Each new row is followed by its nearest point in the smallest flat space through zero that holds the last named rows.

k_917 (4 x 8)
[[  5.3  12.4 -19.0 -60.1   2.6  35.6   9.8  -5.2]
 [ 14.5  -0.6  20.0 -53.4  -2.2  17.0 -45.6  22.8]
 [-16.2  19.4  -6.4   0.5  22.1  17.4 -53.4 -13.5]
 [  6.0  64.0  13.4 -63.1  30.6   9.4 -11.3 -10.7]]
New rows:
[  9.2  56.2  -0.1 -21.0   5.8 -17.5   2.8   4.8]
[  5.1  42.8  16.1 -23.3  18.6 -11.3   7.4  -6.7]
[-16.5  -0.4 -18.2 -22.2  -5.1  56.2 -11.9 -35.3]
[-13.3   0.3 -37.6 -23.9   7.0  44.5 -13.6 -17.6]
[-15.0   3.5  17.1  -1.6   3.3  -3.4  -4.2  -5.9]
[-0.6  8.0  6.3  2.1  5.0 -5.2 -6.9 -0.6]

k_95 (4 x 8)
[[-28.1  52.9 -31.2  10.6  22.3   0.4  26.5  40.1]
 [  1.2  21.6 -11.9 -16.6 -37.2   1.6 -13.7 -22.6]
 [ -5.5  25.9 -35.2 -24.6   6.9  -6.3  31.0  21.4]
 [ 16.9  -2.1 -14.5  15.1 -12.5 -13.8  23.1 -24.5]]
New rows:
[  5.2  20.6  18.4 -15.9  -0.8  44.4  -8.9 -28.6]
[ -4.6   6.7   7.4  -8.8 -17.3   7.7 -23.8  -8.2]
[ 36.2 -56.2   9.4  56.2   5.3   5.9  -0.5  13.3]
[ 17.2 -45.4  27.4  43.3  22.6  -7.6   8.3 -12.2]
[ -2.5 -35.5   2.8 -23.5  -4.9  34.6 -34.2   1.9]
[  0.4 -22.9  23.0 -29.6  -3.3  11.3 -31.4   2.0]

k_307 (4 x 8)
[[ -8.9 -31.0  48.6   7.6  -4.1  37.0  58.6   2.9]
 [ 17.3 -19.3  28.4  16.6 -73.0  25.9  -1.7   9.2]
 [ 15.0  11.4  15.4  38.6 -49.7  -5.9  20.5  -7.7]
 [ -4.0 -12.1 -29.3  25.5 -54.4   1.6 -20.4   4.8]]
New rows:
[  3.3  -6.4   3.2  52.7  -6.9  -1.9 -13.3   6.8]
[ -0.7   1.6  -8.6  22.1 -24.2  -4.8   5.2  -3.1]
[ 30.9  25.7 -18.0 -10.5  42.9 -20.6   3.7  13.6]
[  6.8  27.9  -4.4 -12.8  37.8 -23.7  -7.1  -8.1]
[-51.5  21.1   4.3  22.9  10.3  44.9  -9.5 -37.9]
[-16.0 -10.8  -9.7   8.4   7.9   3.9  16.4  -0.9]

k_753 (4 x 8)
[[-11.8   7.4 -10.7  -5.8   3.5 -16.4 -10.8  -1.3]
 [ -4.8  12.9 -36.7   5.7 -51.7  17.2   5.8   5.9]
 [ 38.3 -38.6  12.7  -0.8  -1.2 -23.9  -7.2 -19.8]
 [ 45.3 -17.9 -20.4  25.0  -6.7   3.8  25.4  -4.4]]
New rows:
[38.5 -7.1  6.5 -8.7 33.4 27.0 14.5 10.6]
[23.3 -9.5 16.6 15.5 25.9 15.4 22.6  2.8]
[ 34.9  24.5 -33.1  -1.5   9.7 -34.1  -2.4  33.8]
[  9.6   8.2 -39.6  13.1  13.9 -25.7   5.4  -1.3]
[ 15.1  -0.8  34.9  23.0  22.5  38.0 -32.5  16.5]
[ 2.0 -5.7 36.8  0.4 17.4 23.9  9.9  4.6]

k_684 (4 x 8)
[[  1.8  12.1 -18.3  -1.3 -20.8 -22.7  20.6 -20.1]
 [ 13.7 -17.0  -7.0 -59.4   6.2 -30.4 -17.3  10.3]
 [-16.0 -36.4   3.6 -20.0  -8.9  45.4   9.5   0.7]
 [ 36.9   9.8  -8.3 -38.0 -67.7 -44.2  44.9 -18.0]]
New rows:
[ 37.2  32.2 -34.6  10.8  -9.3   1.0  -5.3  29.7]
[ 16.6  18.9   7.5  10.5  -4.2 -19.9  -1.0   4.3]
[  2.0   2.2   2.7 -22.2  32.4  15.4 -32.0  -5.5]
[ -7.3 -11.6   0.4 -13.0  28.5   2.8 -25.2  12.0]
[-25.6  38.7 -16.9 -16.2  35.3 -31.2 -30.5   9.1]
[ -8.2  14.0 -20.3  -2.6  40.3 -37.4 -30.9  -0.6]

k_345 (4 x 8)
[[ 21.0 -13.4 -67.2  57.0  36.6  -6.4  13.9 -29.8]
 [ 44.6  10.8 -59.1  27.3  80.3  25.6  53.7 -43.0]
 [ 50.8 -23.1 -49.0   4.5  34.9 -20.0  20.2 -22.1]
 [ 27.7 -20.3 -12.0  15.8  57.7 -42.5  14.1 -13.2]]
New rows:
[-44.3   4.0 -24.1 -17.2  41.3  35.7  -2.9 -16.5]
[-9.4 21.5 -1.9 12.8 19.2 28.9 15.8 -9.3]
[ 13.4 -15.9 -44.8 -54.8  -0.4   2.4  28.4  -8.2]
[ 43.7  -8.4 -26.7 -36.0  -5.5   9.5  16.0  -8.6]
[-41.1   3.2 -24.4   1.0 -14.7   5.2  11.3  -3.4]
[-14.5   6.7  -9.5  16.2 -15.0  15.6  -5.5  -1.1]
[ 10.0 -30.3 -11.4 -27.0   0.8  -0.4  19.6  -4.2]
[ 25.4  -9.2  -9.8 -21.7  -0.1  -5.0   6.6  -2.6]
[-24.9   7.0   3.4   3.3   5.0  -7.0  14.4  15.7]
[-13.7   6.1  13.1   7.6   6.2  -0.1  -1.7   2.7]

k_537 (4 x 8)
[[-31.7 -16.9 -19.2  19.0  37.6  49.2 -54.8  -9.8]
 [ -9.3   4.2 -10.8  80.3   9.0 -24.7  28.3   6.8]
 [-23.5   4.9 -14.6  22.1  27.8 -26.5   5.1  21.2]
 [ 28.1  16.9  -6.6  16.6  25.8  28.0 -14.4   8.7]]
New rows:
[ 12.0  12.9   5.5   0.6  11.3  -1.5 -17.5 -10.5]
[ 9.6  5.2 -1.3 -1.2  7.6 10.1 -6.4  2.6]
[ -1.9  27.3   5.0 -13.2  -1.6  33.5  24.2 -48.9]
[ 16.0  -3.9   8.8  -4.1 -18.1  20.8  -3.3 -16.3]
[  1.5  -0.4  -5.0 -10.9   8.5   7.4   9.5 -18.6]
[ 1.9 -1.5  1.7 -6.0 -2.8  5.3 -3.4 -3.1]

k_91 (4 x 8)
[[ 26.5  23.3  31.7 -64.9  -1.2  38.2  29.5  -1.1]
 [ 18.8  -8.5 -28.2  23.6 -13.0  37.9   1.5   8.7]
 [-33.6  -1.8 -23.7  -6.7 -68.0  72.4  14.3   5.8]
 [-10.0 -13.2 -28.8  14.1   4.6  23.0   0.6 -10.0]]
New rows:
[-26.4 -30.9  22.4 -22.9  -8.7  10.9  16.0  18.2]
[-20.8   5.3   8.8 -20.1 -15.5   7.5   6.4  -3.8]
[-28.7 -27.9 -32.8 -38.6  37.6   7.7  25.3   5.2]
[-23.2  -8.9 -15.6 -21.1  31.3  17.8  10.7 -30.8]
[ 16.9 -13.0 -34.1  17.1  -8.9 -37.0  29.7  -9.9]
[  4.9  -7.5 -11.0  22.6   8.8 -11.1  -8.9   1.5]
[-15.2 -16.4 -29.0 -15.0 -13.2  10.5  23.4 -24.1]
[-24.4  -7.0 -16.7  -8.5  -1.0  25.1   7.2 -15.3]

k_408 (4 x 8)
[[-26.6 -13.2  24.6   0.8 -26.7  11.7 -36.1  42.4]
 [-37.8 -31.2   4.1  38.8  31.6  -1.4 -36.2   6.7]
 [  5.8   6.7 -20.7  21.9  18.4 -18.5 -23.3   8.1]
 [ 26.2   9.9  20.9  65.1   5.7   1.1 -34.1 -37.6]]
New rows:
[ 20.3 -11.8  32.3 -52.1  11.6  13.9 -16.8  -0.4]
[ -4.1  -2.3  12.6 -17.8 -17.2  10.9  10.8   4.2]
[ 22.1  -3.3 -16.1  30.2 -32.1 -11.8   3.2 -25.4]
[ 25.5  15.9   3.4  17.2  -4.2  -2.1  -3.4 -19.1]
[  5.2 -33.9   9.5  -6.9 -21.1   2.1  -8.0   5.1]
[ -9.9  -6.8  14.8  -4.0 -12.4   9.7  -4.1   7.7]
[ 28.9 -34.7   9.2 -37.9  32.3  -1.6 -68.8  13.0]
[-11.5  -4.0  -5.6   9.9   3.4  -7.3 -26.3  24.4]
[-19.3  -6.3  -1.5  -1.3   1.2   5.0   1.6 -29.4]
[ -8.4 -11.1   6.5   3.6   9.6   6.6  10.2 -16.6]

k_261 (4 x 8)
[[-15.6  22.2  23.7 -45.2  -8.3 -10.9  10.1   0.3]
 [ -3.0  12.4  11.9   0.8  10.4  45.6 -19.5  53.3]
 [ 16.5  -3.4 -13.7  17.9  -4.9  -0.6   0.0  18.1]
 [ 23.0   7.6  13.1   0.7   8.9 -55.9 -29.5  16.1]]
New rows:
[ 53.9  -4.8  -8.9 -11.9 -19.0  -6.4  -5.8  -3.8]
[ 18.7   0.7 -11.8   6.9 -11.8 -22.2   7.0  10.0]
[-22.9  -8.4   2.5  19.3  10.5  37.4  17.7  -1.1]
[-14.7  -8.5  -6.0   9.0   4.5  42.6   5.5  -6.3]
[ -8.0 -49.9 -32.5 -12.3  35.6   7.3  -0.1  10.5]
[ -1.3 -11.9  -7.4  18.9   8.3  15.1  -5.9  -7.5]

k_229 (4 x 8)
[[  8.6   6.0 -11.8 -11.1  -2.9 -53.9 -37.5   3.3]
 [ -9.9  34.8 -70.5 -51.3  -8.6 -13.4  -7.7 -28.5]
 [-31.8  29.9 -15.7 -23.8   7.2  25.2 -32.0 -36.5]
 [ -4.8  60.0 -51.4 -32.4  15.5 -48.7 -24.5 -15.2]]
New rows:
[  1.6 -13.4  -0.6  12.2   5.6 -10.2   3.7  10.9]
[ 8.0 -7.2  6.3  7.1 -0.9 -9.1  4.3  9.7]
[ 29.2  -6.6 -13.5  -8.5  -1.2  -6.0 -18.3 -56.2]
[ -6.2  -2.6 -15.6 -18.6 -10.6  -4.0 -20.5 -13.1]
[ -9.9 -33.4 -23.6   0.9   2.3  -3.8  -3.2  22.1]
[  8.1 -19.8  -5.9  -5.2 -14.6  -6.1   2.3   4.2]
[  2.8 -15.3  29.0  -4.1  -1.7 -41.7  -7.5  15.0]
[ 13.6 -14.0  16.0  11.3  -2.3 -33.5 -17.0  16.1]

k_901 (4 x 8)
[[  0.3  38.4 -50.5  -6.5  18.4 -16.3 -51.6 -16.6]
 [ -3.8  27.7 -49.1 -21.8  44.0  57.5 -48.3  17.0]
 [ -2.5  57.9 -33.5  18.3  55.9  41.9 -46.9   3.7]
 [ 36.1  16.2 -28.2  20.6  10.4  -0.1 -51.3 -18.1]]
New rows:
[ -0.8   8.2 -50.0 -11.2   5.7  -4.5 -35.0  -1.3]
[  2.6  12.5 -41.1 -19.8   7.2  -3.8 -37.5  -6.3]
[ 17.9   6.2   8.4  -5.5  54.0  -0.8  17.7 -32.7]
[-0.8 15.3  4.6 15.8 11.8  5.1 -1.7 -1.1]
[  0.3  26.7  -8.1  32.8  19.6  16.8 -20.7  10.0]
[  5.2  28.4  -3.7  24.5  26.0  18.2 -17.3  -1.2]
[ -4.8  21.9   7.4  41.3 -56.2 -20.3  40.7 -45.5]
[  1.1   5.6  29.3  31.7 -18.4 -48.5  22.6 -20.4]
[ -7.3  16.8   7.6  -7.6   9.4 -11.7  -2.7   4.2]
[-12.3  13.3  -2.2   0.0   5.5  -7.1   2.2  -1.3]

k_416 (4 x 8)
[[ -6.0 -30.5  32.6 -63.0  27.1  15.7 -37.0  45.3]
 [ -9.2 -11.0  -2.0  24.2 -20.8 -15.2  12.2  47.4]
 [ -1.6  39.3  42.5  17.5  19.0 -14.6  19.2  17.1]
 [ -5.5  -1.2  43.2  -1.4  31.7   8.9 -26.2  15.3]]
New rows:
[-42.2  11.1   2.7  10.3  -0.5 -16.4 -11.3 -13.6]
[-0.9  4.0  5.0 16.6  3.1  0.0 -1.9 -5.9]
[ 15.1  13.6 -14.3  -2.5   5.8   5.6  -5.0 -11.0]
[  3.8   5.6  -5.7  -4.7   1.5   2.6   1.7 -18.1]
[ 20.5  12.1 -22.7  30.3   2.1 -22.3 -21.3  -6.8]
[ -0.5   0.8  -8.1  28.8  -6.2  -0.6   0.6 -14.4]
[ 10.4  30.3  13.7   8.9  -8.6 -21.9   0.1  -2.5]
[ 1.6 23.2 10.7 10.9  3.3 -8.8 16.4 -1.8]
[ 24.3 -33.7 -17.1  -7.2  18.1  10.3 -32.3  30.9]
[ -6.0 -36.3  -2.2 -12.9   0.4  11.8 -28.5  19.7]

k_820 (4 x 8)
[[ 34.8  -8.6 -41.1 -10.3  64.6  30.2  26.1  28.9]
 [ 22.8  16.9 -43.9 -54.5  -0.3  31.0  28.7  26.6]
 [ 12.9  15.4 -31.0 -14.6  40.1  24.1  24.0  17.8]
 [  7.7   0.5  12.0  13.0  33.6   3.0 -17.7   5.6]]
New rows:
[-20.1  -7.7 -29.8 -35.3 -39.1 -48.6  29.7 -28.7]
[-18.1  -6.2 -19.8 -10.8 -55.8 -10.0  34.5 -15.1]
[-11.3 -23.3  -4.9  -2.2 -21.4   5.0   4.7   7.1]
[  2.6 -16.3  -5.5  -2.9 -20.4  -5.0   7.1  -2.7]
[ -2.9 -10.1  -2.6 -18.1   9.3   4.8 -11.4 -56.2]
[-4.2 -1.1  4.0  4.7 -4.3 -4.0 -1.3 -4.0]

k_14 (4 x 8)
[[ -4.3  19.0  68.1  23.7  -6.3   8.6  22.1   6.1]
 [-21.4 -25.0  53.9  13.4 -43.5   8.6  28.6  -0.9]
 [ -7.0   1.5  50.6  -9.3   8.3  22.6 -34.5   7.1]
 [-25.5   4.3  22.0 -10.3  10.5 -36.5  -8.1  -4.2]]
New rows:
[ 28.7   7.2 -53.3 -24.0 -13.8  -8.6 -56.2   0.5]
[ 11.2  -9.3 -54.4 -24.7  17.9   6.4 -37.7  -1.2]
[ -2.9  -6.8  17.2  -2.4  -3.1 -15.6  20.9 -34.6]
[-12.8  -3.0  11.5   4.3  -9.4 -17.9  16.4  -3.4]
[  3.8  -2.3   2.8   0.5  17.9   1.9 -18.6 -44.3]
[ -1.3   2.5  -1.1  -8.1  10.5  -1.8 -15.7   0.5]
[ -5.3 -12.4   6.5  23.1 -34.2   4.4 -22.6  31.1]
[ -3.3 -16.4  12.3  -1.1 -16.6  16.8  -2.1   1.0]
[  7.5 -20.0 -17.9  10.1 -23.8   4.4  -6.8  -6.4]
[  2.0 -19.6 -18.1  -2.3 -17.2  10.6   3.9  -1.9]
